The same things were measured in two ways. Each way mixes the same 3 hidden numbers, adds some noise and spreads widely along 2 directions of its own, which tell nothing about the thing.
Some things both ways: the first way, then the second way.
[ -1   1   7  -6 -15 -16 -30  13 -21   1  -3   2   4   9]
[-27   3 -28  -9 -18  36  20  -8  31 -32  10 -14 -32]

[ -8  13  13  16 -40   3 -46  -3 -17  22   9  10 -11   1]
[ 18   4   4   6  -3 -36  30  11   4   4  37   0 -21]

[  0  -1  10  10 -24  -1 -28  11  -1   0  -4   2   6   7]
[ -1   1  -9  -3  -4  19   7 -15  17 -14   3   4  -6]

[  0  -3  10  13 -29   8 -29   0   3  19 -15 -12  -2   3]
[  8  20   5 -11 -10  11   1 -10  11 -10   1  -4 -17]

[  6  -8  -5  32 -31  27 -41  -6  -6  32  -3   3 -15  -6]
[  5  10   1 -17 -26   5  22   3   3  -4  14 -14 -43]

[-15   3   0   5 -17 -16 -43   0 -28  19   3 -11 -10 -10]
[  3  -5 -27 -10 -17 -11  10  -3   4  -2  18   1 -19]

[  6   2  31  -6 -38   6 -28   7  -7   8 -20   8   4  34]
[ 34   5  15   8  11 -32   8 -11  18  -1  25 -23   3]

[  4 -10  -9  -1   2  -9 -36  10 -22   7  -5  -3   2   3]
[-27   1 -41 -11 -28  32  13  -6  26 -28  13 -17 -24]

[-30   1   2  18 -19 -23 -22  -3   7  16  -2 -37   4 -22]
[ -7 -10 -29   8  -1  19   5 -11  25  -8  10  26 -17]

[  9 -11  -2  10 -15  15 -35  10  -3  11 -15  -2   3   9]
[-10 -17 -19  12   2 -26  28   7  32 -16  42 -24 -10]

[  3  -5   6  -1 -18   6 -40  -2 -25  26 -13  -3 -13  10]
[ 35  -5  -4 -16 -12 -41  -2   1  -8  14  22 -26  -5]

[ -4   8  23  30 -50  14 -21   6  24   9  -6   3   3  11]
[ 10   4  13  26  18 -16  34 -12  33 -16  31  11  -8]

[  3  -3  13   5 -29   6 -32   3  -6  17 -13  -4  -2  13]
[ 32  -5   8   9   5 -27  -4  -9   6   2  11  -9   9]

Other things, the second way, with their names:
K_16: [ 25   8  12   3  12 -24   4  -7  19 -10  16 -23   0]
K_864: [ 14   4  12   7   2 -47  30   4  29 -19  51 -41  -9]
K_645: [-28  -3 -47 -19 -27  24   6  -9  15 -24   4  -8 -23]
K_34: [-11  -1 -14  -1 -18   8  26   0  25 -17  25  -4 -33]
K_247: [ 15  11  11  -8 -11  -9  18  -8  10  -9  17 -27 -22]
K_36: [  9 -12 -24  -7 -14 -19  14   1   7   2  20 -10  -6]
K_434: [-10 -13 -22  -2 -12  -8  18   0  16  -7  25  -6 -18]
K_953: [ 12   5  -1  -1  -3  22  -7 -13   6   0  -6  14 -10]
K_604: [ -7   3 -15  -3  -7  31  13 -13  10 -10   0  14 -25]
K_567: [ 11   0  -1  -1  24   2 -22 -21  35 -17   6 -36  25]
K_476: [ 14  10  16   6   5 -11  13  -4  24 -12  24 -19 -11]
K_497: [ 25  21  14 -10 -15  -1   7  -5  -5   5  -1   2 -30]
K_124: [  2 -10 -20   9   0  -8   7  -3  22 -10  14   1  -4]
K_852: [ -9 -15 -27  19  25  37 -27 -35  43 -20 -15   7  37]
K_840: [-13 -12 -26  11  15  40 -30 -33  36 -19  -9  11  24]
K_21: [ -3  -6 -23   4   5   5  -3 -18  24  -9   9  -8   5]
K_172: [ 25   0   3   1   2 -22  -1  -4  12   2  19  -7  -2]
K_97: [ 13  11   6   5   3  25  -7 -20  16 -18 -17  17 -13]
K_339: [-14   4 -21   3  -2  37 -10 -27  38 -27  -6 -16   7]
K_122: [ -4  13  -3   2   9  38  -2 -23  32 -26  -5  -5  -9]
K_169: [  4  -3  13  23  35 -35  28  -2  57 -24  49 -37  18]
K_714: [ -5   7  10  26  10  15  29 -11  44 -20  21  19 -27]
K_980: [ -6  -8 -17   0 -17  -4  22  -1  13 -13  18  14 -24]
K_49: [ -8   3 -10  -8 -17  26  13  -8  11 -13   3  19 -28]
K_575: [ 11  20  16  -4 -13 -14  35   8  15  -9  28  -7 -44]
K_295: [  5 -10 -12   7   0 -15  13  -2  15  -5  28  14 -17]
K_755: [  3 -10 -16  17  19  26 -14 -29  30  -8  -6  24  23]
K_860: [-11   7 -12  -7 -12  10  13  -5  30 -27  18 -29 -13]
K_194: [ 10  -5 -14   6   6  11  -9 -19  14  -4  -2  11  10]
K_266: [-12   1 -27 -12 -24  22  16  -6   9 -12  12  -3 -38]
K_943: [ 14  -4   2   2  -1 -18  19   1   8   1  30  -7 -18]
K_583: [ 14  10   6  -2 -14 -19  19   2   7  -4  25  -9 -27]
K_77: [ 13   3 -13  -6  -3   7  -7 -14   5   0  -3  19 -13]
K_560: [-33  -5 -39   9  -4  61   0 -23  39 -27  -6  24 -12]
K_455: [  4  -9  -8  15   5  19  -5 -19  24  -9  -5  16  -1]
K_279: [ 20  11   8  -4   3  15 -22 -20   6  -1  -7   5  -1]
K_310: [ 21   5  17  15  19 -25   9 -10  36 -14  31 -24   7]
K_930: [-11  18 -14 -10 -34  39  41   4   1  -7   4  27 -61]
K_104: [  6 -18 -27 -12 -10  14 -17 -16   0   2  -9   4  -2]
K_517: [  9 -12 -13  10   7 -33  11   1  19  -5  37 -17  -5]

Some of these things the first way, each followed by its name:
[-12  -4  -9   4  -6 -20 -34   6 -17   9   5 -11  -1 -13] -> K_104
[-14  22   4  38 -45   2 -46  -1 -10  12  36  16 -13 -26] -> K_930
[ 12 -31  14 -18  -3  -1  -8  17  10   3 -51 -21  22  40] -> K_567
[ 20 -12   1  -4  -5   1 -25  30  -1 -22 -12  17  18  29] -> K_339
[-24  -6  -3  14 -13 -30 -16  12  12   1  -4 -34  13 -20] -> K_560
[ -3 -14   1  32 -23   5 -13  19  40  -8 -14 -12  23  -3] -> K_755
[  9 -13 -23  13   1   1 -44  16 -24   5   7  10  -3  -8] -> K_645
[  5  -7  10   4 -25  14 -34   0  -9  23 -17   2  -5  15] -> K_247
[  9 -20  17  13 -30  17 -16   2  21  17 -44 -15   9  20] -> K_310
[  7  -3  20  12 -33  11 -27   9   0   7 -16   0   2  21] -> K_476
[ -1 -11  15   7 -26   1 -12  14  20  -5 -23  -7  21  16] -> K_122
[  2   5  13  34 -48  28 -36  -6   2  28  -3  12  -8   5] -> K_575
[ -7  13  24  28 -49   7 -20  12  24  -6   2   6  10   9] -> K_714
[  1  -6  -4  27 -26  16 -37   5   2  16  -2   3  -6  -3] -> K_34
[-11   1   9   4 -21 -14 -27  12  -2   0  -7 -16   8   1] -> K_194
[  1  -6  11  -2 -17  -2 -31   4 -14  13 -12  -5  -2  11] -> K_517
[ 11  -1   4  22 -31  21 -34  10   2  12  -3  15   0  10] -> K_172
[  0   9  10  29 -41  15 -40  -1  -4  17   5  11  -9  -1] -> K_497
[-12  -9  14  13 -26  -4 -21   4  11  14 -21 -24   7   5] -> K_279
[ -1 -14   1   4  -8  -8 -24  12  -1   4 -14 -11   9   5] -> K_21
